The rows are grouped in 2 different ways at once. Each group adds its own fixed numbers to the row, and there is some noise. The rows also spread widely along 3 directions, which tell nothing about the answers.
(in the rows, 128 means zero)
Some rows, each with its group in each grouping after it:
[ 93 153 159 184 161 185 121 105 121 174 123 152  92 153 108 139 116 133
 109 164 133 141 134 104 178 133  77  91 137 136]	Q_67 C
[128 157 152  85 144 101 118 118 121 199 185 111 169  56 166  89 172  72
 157 158 239 133 158 129  93  65 104 133 136 116]	Q_67 T
[132 116 171 120 109 109 130 131 104 135 152 120 148 159 121 109 129 149
 153 107 124 137 137  99 112 133 104 131 130 145]	Q_668 U
[ 90 119 162 162 173 117 124  98 158 163 114 139  97 125 122 114 115 116
 172 178 142 146 128 114 146 155  72 106 136 128]	Q_748 C
[159 135 129 135 127 100 160 147 167  86 164 138 136 135 106 138 175  95
 157 102  68 117 137 144 128 108 132 181 101 132]	Q_932 T
[128 108 132 173 111 151 130 147 134 120 165 150 108 166 113 151  78 160
  93 108  93 120 132 125 120 162  95  98 124 170]	Q_557 X
[119 111 141 129  96 137  96 142 148 161 154 142 147  95 105 142 108 166
 114 148 143 105 142 104 123 137  67  82 129 154]	Q_275 X
[116 135 189 117 144 125  57 104 130 232 158 109 135  65 113  74  78 123
 163 173 167 162 142  95  93 129  70  78 171 170]	Q_275 U
[ 93 134 117 150 167 129  88 100 136 198 204 117 108 116 112 129 109 127
  94 139 168 143 157 160 109 105  73 143 123  98]	Q_932 T
[ 93 110 137 133 159 118 135 105 152 153 118 143 115 123 126 131 139 116
 168 161 145 135 122 110 133 138  79 121 131 119]	Q_748 C
[144 120 163  99 122 158 106 113  90 134 159  99 120 142 135  99 115 100
 125 120 109 162 136 113  87 125 118 114 147 143]	Q_557 U
[149 140 130 130 133 123 172 161 147  88 110 152 145 187 101 174 168 137
 168  94 105 125 142 121 134 132  97 137 115 101]	Q_668 C
[136 112 152 141 134 181 122 107  95 159 156 117  93 163 104 109  81 128
  81 122  89 166 134 111  92 136 103 101 134 157]	Q_557 U
[113 122 157 136  96 207 141 119  98 126 149 136 128 179 108 119 168 156
  81 112  59 119 122  88 137 105 139 127 101 161]	Q_67 U
[ 75 102 125 149 167 148 105 103 140 185 127 147  98 136 108 129 115 139
 121 164 166 142 133 113 125 136  55  95 127  99]	Q_748 C
[ 89 113 155 126 161 102 105  87 138 205 123 133 118  78 146 110 116 111
 166 188 222 148 138 127 116 124  57  90 166 106]	Q_748 C
[127 162 162 140 147 153 143 125 130 147 108 154 114 136 119 134 171 106
 163 150 121 144 137 111 150 122  96 128 133 123]	Q_67 C

New rows, each followed by its group in each grouping:
[155 141 135 113 140  65 135 130 160 132 166 114 137  99 121 117 168  92
 199 120 131 132 136 150 110 114 111 179 113 129]	Q_932 T
[173 122 118  90  46  58 158 192 163  58 137 132 161 143 124 144 207 128
 204  77  66  84 127 127 118 146 148 173  84 130]	Q_932 X
[ 92 134 159 208 179 149 127 102 149 156 121 165  97 193  86 170  71 173
 123 133 117 148 143 128 169 164  47  91 131 132]	Q_668 C
[115 135 158 124  92  90  91 138 108 195 157 132 157  66 174 104 127 122
 171 167 222 111 135 125 123 136  80 106 136 149]	Q_67 X
[125 157 138 149 151 115 124 124 161 156 119 135 107 157 105 145 133 113
 170 133 115 147 142 134 137 161  98 134 133 106]	Q_932 C
[133 155 149 133 140 154 152 127 132 124 101 145 129 150 118 149 184 105
 161 132 110 124 128 113 152 116 125 130 121 116]	Q_67 C
[151 148 143  99 144 123 132 130 172 123 101 131 147 109  92 142 172 117
 168 128 112 127 146 104 118 118  87 108 147 115]	Q_275 C
[113 133 168 117 101 166 123 111  91 182 149 112 140 126 148  98 154 132
 126 137 150 128 133  80 116 106 123 120 124 145]	Q_67 U
[129 139 188 119 133 120  80 104 127 198 156 106 134  87 112  93 121 115
 165 165 128 147 130  87  98 131  85  94 178 170]	Q_275 U
[ 81  92 139 100 118 148 101  81 110 182 172 105 130 112 136  79 134 138
 106 167 180 125 135 100  78 100  88 111 142 132]	Q_748 U
[121 102 149 167 109 191 158 131 118  77 144 148 127 228  78 163 132 194
  82  64  33 112 130  93 134 138 116 131  87 154]	Q_668 U
[113 113 104 161  82 143 154 159 134  75 157 169 143 195  91 188 120 213
  78  87  81  81 155 111 136 143  92 119  73 132]	Q_668 X
[100 124 168 152 113 201 119 100  97 162 160 136 129 154 122 112 145 151
  88 144 109 130 139  95 132 115 117 109 137 154]	Q_67 U
[129 146 141 130 165 159 116 109 165 160 111 146 130 116  73 148 126 121
 130 152 122 138 158 104 134 130  74  79 152 112]	Q_275 C
[143 159 145 114 140  73 106 136 157 157 111 138 123 113 125 125 164  93
 212 136 153 145 137 141 120 151  93 140 141  99]	Q_932 C
[ 89 102 165 131 130 128  98  84 118 195 165 117 124 109 141  80 113 130
 130 166 166 142 113  93 110 129  98 104 147 156]	Q_748 U
[129 131 166 134  84 187 142 115  85 129 141 126 133 155 118 115 175 139
 101 119  85 133 128  73 124 105 137 127 102 159]	Q_67 U
[ 54 112 114 179 170 196 124  79 147 160 129 149  82 174  84 159 108 165
  72 151 104 133 151 112 147 135  60  90 130 107]	Q_748 C
[156 112 158  79 119 142 137 125  98 122 149 105 142 144 139  97 151 101
 152 108 106 147 121 106  80 114 139 117 137 141]	Q_557 U
[114 127 157 132 128 172  94 106 132 176 159 118 135 114  97 111 126 151
 102 145  96 146 143  84 106 119  69  84 147 159]	Q_275 U
[158 130 141 120 162 131 134 122 135 143 128 123 108 141 120 132 115  81
 154 126 151 161 128 135 104 125  87 107 151 107]	Q_557 C
[146 155 144 119 132  83 142 146 173 118 109 137 118 155 100 144 187  93
 205 108 106 134 133 139 130 160 113 160 127 112]	Q_932 C
[117 115 169 170 121 164 145 125 120 125 156 135 129 201  88 141 103 168
 105  96  70 130 136 103 134 150 108 122 109 160]	Q_668 U
[136 148 131 140 128 127 140 130 160 116 109 140 113 169  88 153 174 119
 165 126  87 134 134 140 145 141  97 144 113  93]	Q_932 C
[133 127 152 123 127 182 104 105 131 145 142 115 126 132  79 117 132 152
 108 136  67 132 132  79 116 118 101  98 125 167]	Q_275 U
[133 109 147 121 103 156 167 134 111  93 138 134 150 198  98 146 157 166
 116  79  58 122 140  89 112 127 131 135  98 126]	Q_668 U
[127 155 132 113 143  88 100 113 144 183 125 120 109 120 111 142 150  91
 195 138 177 156 139 140 112 138  79 124 152  87]	Q_932 C
[ 93 118 113 123 147 141 140 107 157 129 119 139 124 148 110 140 160 129
 146 147 137 126 137 115 131 116  84 120 124  98]	Q_748 C
[105 140 152 132 180 141  68  96 151 233 127 127 124  81  90 137  88 114
 149 190 214 153 150 113 115 141  34  73 180 104]	Q_275 C
[133 155 157 132 146 140 156 127 130 139 106 156 125 144 123 132 186 102
 166 130 110 132 126 122 158 119 111 128 136 134]	Q_67 C
[137 130 112 137 137 152 182 149 141  57 110 169 137 226  78 193 180 162
 122  73  59 120 138 119 145 128  99 134  86  92]	Q_668 C
[ 86  87 135 139 122 166 113  85 110 154 156 116 106 152 124 100 114 150
  89 149 114 127 125  89 119 134  89 111 122 151]	Q_748 U
[132 157 125  66 116 134 136 130 114 158 130 135 162 119 144 129 218  93
 164 143 186 126 148 112 111  82 116 121 130  69]	Q_67 C
[104 157 129 134 142 175 135 111 113 163 117 139 128 146 119 135 178 117
 130 147 155 128 139 118 147 118 104 109 130  99]	Q_67 C
[141 150 136 129 130  96 156 146 153 116 110 158 154 166 112 158 168 127
 183  99 125 137 138 127 133 149  94 124 121  96]	Q_668 C
[126 148 131 120 138 145 141 124 124 151 182 122 147 100 135 118 166  99
 130 141 155 123 132 134 115  68 114 133 119 124]	Q_67 T
[ 86 100 121 157 179 143 139  98 151 157 181 123 111 111 116 125 104 142
 107 155 141 122 138 123 130 100  92 125 112 132]	Q_748 T
[157 157 141  68 110 118 147 135 127 116 113 126 160 108 156 119 227  79
 205 131 164 126 143 118 112  97 131 141 131  83]	Q_67 C
[ 96  89 104 151  92 160 137 125 143 106 154 157 123 151 105 151 124 188
  86 134 100  79 132 110 137 131 100 124 101 134]	Q_748 X
[129 152 138 114 140 156 134 118 120 135 119 141 137 136 143 133 189 106
 157 142 141 130 138 119 133 105 108 124 123 100]	Q_67 C
[138 106 152 139 128 180 130 108 116 125 158 126  97 172 101 121 102 137
  85 103  75 152 129 102 102 126 121 112 136 159]	Q_557 U
